There are 5 ways to turn a row about zero (a turn may also mirror it). The second row of each pair is the first, turned, with some noise.
Known pairs, each followed by its turn:
[ 10 -26  15 -20  15]
[23 -5 28 11 -9] | fotim

[-29  17 -15  -2   9]
[-22  -1   2   6 -33] | Gegaz

[ 36 -23 -28  38 -25]
[  4 -31   5  39 -49] | Seb

[-21  28 -33  27  24]
[ 28  29  26  33 -15] | Difo

[ 24  13  -2  12 -23]
[  6 -13   1  -4  34] | Mor

[ 41  18  -1 -18 -20]
[ 14  31  19   0 -33] | Seb

[-19 -18   5  25  14]
[  6  31   3 -14 -17] | Mor

[31 31  3 26 29]
[ 15 -15 -10 -36 -34] | Seb

[-19  -7  -6 -30   7]
[ 32  -7  10 -19  -1] | fotim

[-32 -36  33 -12  27]
[ 12 -27 -34  41   1] | Gegaz

[-18  -3  34 -20  13]
[ 23  -3 -28  19 -17] | Gegaz

[  9 -33  -4 -15   8]
[-18  -9  16 -19  19] | Difo

[29 23 15 35 16]
[  1  12 -43 -30  25] | Mor

[ -8  31 -10 -32 -34]
[ 10  -5 -41  29  22] | Difo

[-34  14  29  -4  13]
[  9 -13 -31  10 -33] | Gegaz

[-8 14 10 39 33]
[  7 -46  13 -12 -20] | Gegaz

[-18  -6  40 -37  39]
[-36 -16 -14 -11 -55] | Mor

[-29  33  10   6 -41]
[-33 -17 -28 -42 -18] | fotim

[  7 -36 -22  37  32]
[  9   2  59 -17  -9] | Difo

[  9  -3  17  28 -38]
[ 19 -32 -17 -18 -22] | Difo

[-34  37  32   8 -10]
[-34  19 -33 -28  11] | Seb

[ 16  22  12  37 -31]
[ 28  -8  -4 -32  34] | Mor

[ 28 -12  24  10  -6]
[-18  -9  14  27 -13] | fotim

[-38  36  -9  23  21]
[-24  25 -10 -41  35] | fotim

[ -8 -34  22 -21 -12]
[  4   7 -36  23  26] | Gegaz

[-28  10  31  38  -3]
[-26  -8 -49  -8   6] | Seb

[-33 -13  19 -18  33]
[ 22  15  36 -33   8] | fotim

[ 17  29  -2  -5 -23]
[-11  28  10  -8 -27] | Seb

[ 24 -32 -26  29  19]
[ 18  -5  50 -24   5] | Difo

[ 1 31 13 33  0]
[ 27   2 -28 -24  11] | Mor

New pairs, each followed by its turn:
[  8   3 -27 -31 -12]
[ 0 18 37  8 -1] | Seb

[ 35 -40  39 -16   7]
[  9 -15  46  37 -30] | fotim

[ 25  15  -7 -22 -25]
[  0 -40   4  13  23] | Mor

[-14 -12  37  15  -4]
[-20 -18  -7  -9 -39] | Difo

[ 16  37   6 -28  23]
[-18 -30 -43  12  -6] | Mor

[ 37  13  -5 -24  26]
[ 33   6  27 -25 -13] | Seb

[41 10  9 10 28]
[ 10  34   4 -37   0] | Difo

[ 16  -4 -13  -4 -26]
[ -7  24   3 -13  20] | Gegaz

[-31  -1  -4  30  13]
[ 27  30  -6  -5 -12] | Mor

[-15 -24  -2 -26 -21]
[-19 -34  -4   9  20] | Difo

[ 20 -31  19  32  -7]
[  5 -18  17 -40 -20] | Difo

[-10  -7  -5  13 -40]
[26 -2 29 -8 13] | Mor

[ 38 -37 -35 -24 -17]
[-11  31  30  21  48] | Gegaz

[-28 -37  18  -4 -13]
[ -2  11  40 -18 -26] | Mor

[-10   3  -8 -21 -37]
[-24  29  17  20   2] | Seb

[  1  37  39 -26  33]
[ 52   1  -4  11 -41] | Gegaz

[ 12 -26  13  11  27]
[ 3 24 30 22  1] | fotim

[ 21   7 -39   5 -31]
[ 43 -15  -4   3  29] | Difo

[ 25  32   3 -16   7]
[ -5 -32   2   9  26] | fotim

[ 33 -19 -30  37 -26]
[-22   1  24 -34  49] | Gegaz

[-15 -11  13 -35  25]
[20 10  5 -9 40] | Seb

[-15 -18 -21 -13  28]
[-11  20   1  30 -20] | Mor

[-24  35  36  -7  10]
[-24 -17  25 -35  13] | fotim

[  2   7  30 -15  36]
[ 25   8 -14 -33  18] | Seb

[-15  17  29 -14 -30]
[-19  42 -17   2   7] | Seb

[ 31 -34 -24 -27 -25]
[ 24  12  34  41 -11] | Seb

[-29  32 -29   6   9]
[  1  11 -22 -31  32] | fotim

[ -8 -12  12  30  -2]
[  7  20   7 -21  -3] | Mor

[  8 -33  -5 -33 -30]
[ 34 -18  -8  12 -37] | fotim

[-10  24 -25  23  18]
[ 26  20 -33  16   4] | Mor

[ 27  37  15 -21  24]
[ -8 -31  18   3  37] | fotim

[ 26 -10   8 -14 -15]
[20 18 -1 -2 25] | Gegaz

[ 29  33 -17  32 -33]
[-36  -9 -44  20   6] | fotim

[ 25   7 -16 -31 -22]
[-10 -30  12  23  22] | Mor

